There are 5 ways to turn a row about zero (a turn may also mirror it). The second row of each pair is the first, turned, with some noise. The first 45 pairs use one turn. New pairs use 3 turns, one after the other, and a turn may come again.
Some pairs, each with its turns in order after it:
[ -4 -25  22 -25 -26  17  33 -16]
[-10 -20  -4  10 -24  11 -40  32] | q_640

[-11  28  27 -14 -38   3 -25  34]
[-24   5 -37  37  30 -13   9 -17] | q_570

[ 17  -6  19 -18  -7 -14 -16  38]
[-22  41  -5  -1   1  23   7  14] | q_640

[ 25  39 -32 -21  12  36 -15  -6]
[  0 -24 -15   2 -29  55   4 -15] | q_390

[ 26   6  13  13  36 -28 -20 -40]
[-41  -3 -16 -17  -8 -15  40 -23] | q_390

[  4 -18 -39  11  23   2  -8  -2]
[ 10  27  -7  -3 -14  38  12  -5] | q_289

[-30 -20  -5 -10  -6 -14  -2 -34]
[-17 -30   8  11  22 -26 -11  21] | q_640

[-28 -11 -25  29 -18 -18 -30  40]
[-23 -36 -12 -20  19  55   3  -4] | q_237

[-23  30 -22 -33  13  22 -20  -1]
[ -6  -7  34   1  27  16 -23 -37] | q_640

[-12 -17 -25  18 -17   0   1   0]
[ 27   1  12 -10   6  18   9 -17] | q_289

[ 17  16 -23  -6  32  36   9  14]
[ 27  -5  18 -32  -1  29  -7 -28] | q_640

[-37 -29   6   6  34  37  26  16]
[-17  42   6 -44 -23  12  -4 -25] | q_237

[-27 -29 -15 -17 -28   0 -22 -27]
[ -3 -13   5 -36  14  -1 -22  46] | q_237

[-20  20 -14  11  27  12 -22  18]
[  2  -3  10  -6 -44   8  16  18] | q_289

[  6 -19  10  24  35  21  13  24]
[ -5  25  -9  -2 -29  24 -10 -33] | q_237

[  7   4  39  19 -18  -1  36 -29]
[ 16 -28 -34  18  37 -21 -18   5] | q_289

[  6 -13 -20 -19 -13   5 -31 -31]
[  7 -17 -11 -14  13 -22 -31  26] | q_237

[ 18  31  30 -35 -14 -34  18  -4]
[-43 -20 -11 -13  33 -34   1  12] | q_289

[-31  21 -22 -32 -30  26  26 -12]
[-33 -25 -17  -6 -26  24  23 -37] | q_570

[ 21  27   3 -14 -17 -14 -30 -15]
[-15  15 -27 -22 -33  14   1   6] | q_390

[ 26  26 -20  29 -13   3   0  10]
[-31   7  16   6  -8  38  -4  10] | q_390

[-24  17 -22 -11  -9  26 -27  31]
[ -9 -33  18 -32  21   6   1 -31] | q_237

[-13  12  34  40  19  29 -29 -12]
[  8  61 -18 -14  22  28  -2   6] | q_570

[ -2 -15  11 -24  32 -22  22 -35]
[-29 -25   1 -41   1 -26 -16  15] | q_640

[  8  -7  30  12 -25   3   2 -39]
[-29  11  21 -20  31  16 -13  -9] | q_570

[12  9  1 33 10  5 -4 14]
[ 18  -5  -5 -13  -9  13 -10  28] | q_289

[ -7 -11 -24 -34  20  -6 -35 -30]
[ 10   3 -54  19 -15 -10  21 -21] | q_390

[  3  33  -1 -17  34  34 -12  25]
[-28  -9   4  -5 -56   1 -17  17] | q_289

[-27  16  26 -17 -17  18 -22  -6]
[ 28  -2  36 -22  26   4  -2   1] | q_237

[ 23  10 -20  21  18   9  37  26]
[  9  -4 -35 -36 -17  18 -20   0] | q_289

[-21  35  20 -33   7 -19   1  34]
[ -5  15 -24  40 -15 -36   2 -33] | q_570

[ -3  -1  25  -5  -2   4   4 -35]
[-26  17  11 -22  -1   5 -17 -11] | q_570

[-37  19  22 -10  27 -17 -36 -11]
[17 23  6 -5 58 15 -7 -6] | q_237

[-28 -28  16 -30 -30  23 -32  -9]
[  3   7  50  36   2 -23  -1 -23] | q_289

[-28  28  25  12 -37  17   1 -22]
[ 20  29   5 -41  19  25   7  15] | q_390

[ 19  -9 -30 -18   0 -30  36  23]
[-29 -24   4 -16 -16  34  34  10] | q_640

[ 15 -11 -32  13 -23 -36   7 -11]
[-15 -30 -26  11  12   4  39  13] | q_640

[ 38  26  27 -23  20 -16  26 -21]
[-25 -50 -14 -42  -5  -4  15   9] | q_390

[  2  34   2 -36 -24  18  38  32]
[-20  -2  18  16 -44  45 -16 -20] | q_640

[ 32  20  21  26  14 -24 -32  36]
[ 14 -17 -14  50  13  36  -7 -31] | q_237

[-24  35   6  -2  40  -6  19  -2]
[ 19  28  -6   9 -38   4  -6 -30] | q_570

[ -1  11  24  20  15 -28  19   3]
[-17  -8  27 -15   6 -25  23  18] | q_390

[ 10   1  -6 -24 -29  26  28 -23]
[ 12 -20 -26 -17  28  27 -25   5] | q_390

[-31   2   5 -38 -29 -29  14   7]
[-38 -14  14  27 -15 -20  23 -26] | q_570

[ -4  37 -31  10  29  32  15 -12]
[ 30  -1 -23 -11 -35  40 -12 -15] | q_570

New pairs. What belongs after each?
[-29 -23   0 -16 -14 -14  28   4]
[ 33 -15  11  -3  20 -20  23  -5] | q_390 q_390 q_289

[ 17  19  37  20 -11 -23   9 -26]
[ 46  -7  -5   2  32 -14  16  17] | q_289 q_390 q_289

[ 12  -7 -20  33 -16  26  26 -37]
[-11  34  15 -28   3  16   1  47] | q_640 q_570 q_640

[  8 -30 -25  -7   0  16   0  13]
[ -8  15 -20 -18   8 -10  -6 -28] | q_640 q_390 q_390

[ 36  32  37 -32  29 -21 -11 -10]
[-10  29 -17 -44 -53   3  16 -17] | q_289 q_237 q_570

[-24  -9 -35 -16  22 -37 -22  13]
[ -8  17  -1 -13  43 -44   3 -11] | q_237 q_237 q_237

[ 11  29 -16  15   7  11  40 -14]
[-25  18   3  14   4  28  19 -26] | q_289 q_390 q_390

[ 13 -20  19 -38  -5   9  37 -31]
[ -6   1   5 -65   3  -9  11  10] | q_640 q_289 q_390

[-13  37  13 -23 -21 -18 -11 -31]
[ 36  -3  11  11 -19  20 -12 -40] | q_640 q_390 q_570

[-30 -26  -7  22  31 -22  14   6]
[ 19   4 -25  15  45  13 -21  -9] | q_289 q_640 q_390

[ 24  21 -39 -23  28 -25  10   6]
[ 31  45 -16  15  10   8 -30  15] | q_390 q_390 q_570

[-11  -6  29 -11  27   3 -40 -39]
[ 17 -44  -8  10  14  48  18  -6] | q_640 q_570 q_237

[-30 -15  14   3 -12  21  24 -34]
[ -7 -12  46  13 -17 -28  15   4] | q_640 q_570 q_390

[ 29  23  32  27  37   5 -28  18]
[-15 -10  56 -32  -2  13  -3 -29] | q_570 q_289 q_237

[  4   7  15 -23  24  31  24  16]
[ 14  18   0 -10  13 -21  11 -43] | q_390 q_289 q_640

[ 30  11 -22  24 -13 -37 -38  25]
[ 47 -30  -6  13 -26 -32   8 -20] | q_237 q_289 q_237

[-13  20   6  -7   9  27  -6   2]
[ -9   1  29  14   0 -11  19   9] | q_237 q_570 q_289

[ 23 -32 -29   4  34  18  35  -3]
[-25  -9   6   6  11   0 -12  65] | q_640 q_390 q_570

[  7 -18 -23  22  -2 -25  18   5]
[  1  -9 -15   3  24 -35 -11  12] | q_640 q_289 q_237

[ 27  15  27 -16   3 -17 -37 -15]
[-18  -4  -5  27   4 -47  17 -10] | q_237 q_640 q_237

[ -3  36  -2  -7  34  10  37 -25]
[ 32 -17  28  33   6 -19 -20  18] | q_237 q_390 q_390

[-39  20  28 -29 -10 -17 -13 -15]
[  3  12  46 -25  -4  28  22  14] | q_640 q_570 q_390

[ 15 -17   8  13 -15 -26  17 -36]
[-39  14 -15  16  15 -17 -19 -12] | q_289 q_640 q_289

[ 10  30  34 -11 -21   1 -10   6]
[ 32  12  19  14  14 -13 -16 -17] | q_390 q_640 q_640

[-15  37   9  -5 -30  28  27  -6]
[  0  36  13 -23   2   3  -8 -44] | q_640 q_570 q_237

[ 29 -31  17  23  31 -30  -6 -15]
[ -3  36 -20  16  18  29  -4 -42] | q_237 q_237 q_289

[ -2  14 -31  38 -10 -32  -4  15]
[-13 -10 -33  -1  -7  44  11 -23] | q_570 q_640 q_640

[  5   3   5  -1 -14  31 -37  16]
[ -7   1  -9  16   0   6  37 -33] | q_570 q_237 q_289

[ 37 -16 -27  32  39  30   3  28]
[ -9  22 -32 -29   8  -3  63  -4] | q_237 q_570 q_570

[ 25 -12  27  24 -22 -15 -23 -31]
[ 43 -20  -3 -11 -12 -22 -14  35] | q_237 q_570 q_570

[  1 -38 -19 -28  30  37  -4  34]
[-32  40 -11  24  24  17  39 -15] | q_289 q_640 q_390

[-39 -19 -37  -9  39 -13 -11  -9]
[-26 -13  24  -6  -3  24  32 -46] | q_237 q_289 q_570

[ 29  36  26 -12 -19 -35 -22 -11]
[ 31 -19  28 -36 -40  11  18   5] | q_640 q_570 q_237

[ 15  20 -19  26  10 -39  -1 -10]
[ 11 -30 -10  -4   1  36 -27 -13] | q_237 q_289 q_640

[-18   9 -14 -25 -20   0  14 -39]
[-20 -33   3  23  26 -23   2   9] | q_390 q_237 q_640

[ -4  14  16  39  32 -22   5  33]
[-25 -45  11  -6 -32  29 -14  -7] | q_570 q_640 q_570

[-38 -16 -24 -22 -11  39 -10  -5]
[-21  24  16 -29   6  25  19 -41] | q_640 q_570 q_640

[ -2 -32   6   9   3  32  25 -14]
[  3  21 -36   7  12 -17  -1  17] | q_570 q_570 q_390

[-34  10 -24  32  30 -23 -27 -38]
[-27  18   0 -21  -1 -42  31 -48] | q_640 q_640 q_289

[-22  25 -23  24  34  23  25 -22]
[-14   5  11 -24 -54  20  30   7] | q_237 q_289 q_570

[  0  19  30 -22 -37   8  26 -11]
[  9   2  15 -19   4  43 -22  32] | q_640 q_237 q_640

[ 33  -7   0  34  37  -6 -28  21]
[ -1 -25   0 -25   4 -18  50  25] | q_640 q_390 q_570

[ 19  24  33   1  -1 -29  25  22]
[ 43 -25  24  -8   6 -16  20  -3] | q_289 q_640 q_390

[ 18 -13 -19  20   8  13  21 -15]
[ -2  27 -13  17  -5  -8  11 -20] | q_640 q_390 q_390

[ 15 -20 -14 -39 -26  27  35  21]
[ 25 -30  -2  -9 -58  -6  15 -10] | q_640 q_570 q_570

[ 16  36  -4 -14  -7 -10  31 -32]
[  6 -32 -11   2 -45 -23 -11   7] | q_237 q_289 q_570

[ 18  10  29 -28  23  -9 -38  -1]
[  6  51 -20  -4  -1  -8  36  -2] | q_570 q_640 q_237

[-24 -21  15  -9 -35  20  -3  18]
[ -7   4   4  22 -31   6   6 -42] | q_570 q_237 q_570

[  2 -25 -24  40 -23 -37  23 -20]
[ 17 -43 -12 -23 -35  16  14  40] | q_237 q_570 q_640

[ -1  27 -31  -2  34  15 -25   5]
[  5 -49  24 -22 -10 -11 -12  10] | q_289 q_570 q_640

[ 14  -8  21 -16  -6  23  36 -15]
[ 17  -3   3 -21  12 -47   7  -5] | q_237 q_570 q_640

[-40 -31  22 -32 -13   0  29 -31]
[ -4   2  -4 -25 -21 -18 -62  18] | q_237 q_390 q_390

[ 0  9  0 24 33  8 30 22]
[-14  20  18  -1 -20 -33 -29   6] | q_390 q_390 q_570

[-19 -30  20  13 -21 -23  17  -5]
[ 22 -12  10  37 -17  25   7  13] | q_289 q_289 q_390

[ 10  13  39 -26 -22 -39  -5  29]
[ -5 -19  -8  -1 -17 -55  37  -4] | q_289 q_640 q_289

[26 -2  2 36 -5 -5  5 24]
[-1 -7  6  2 30 16 39 10] | q_289 q_570 q_640

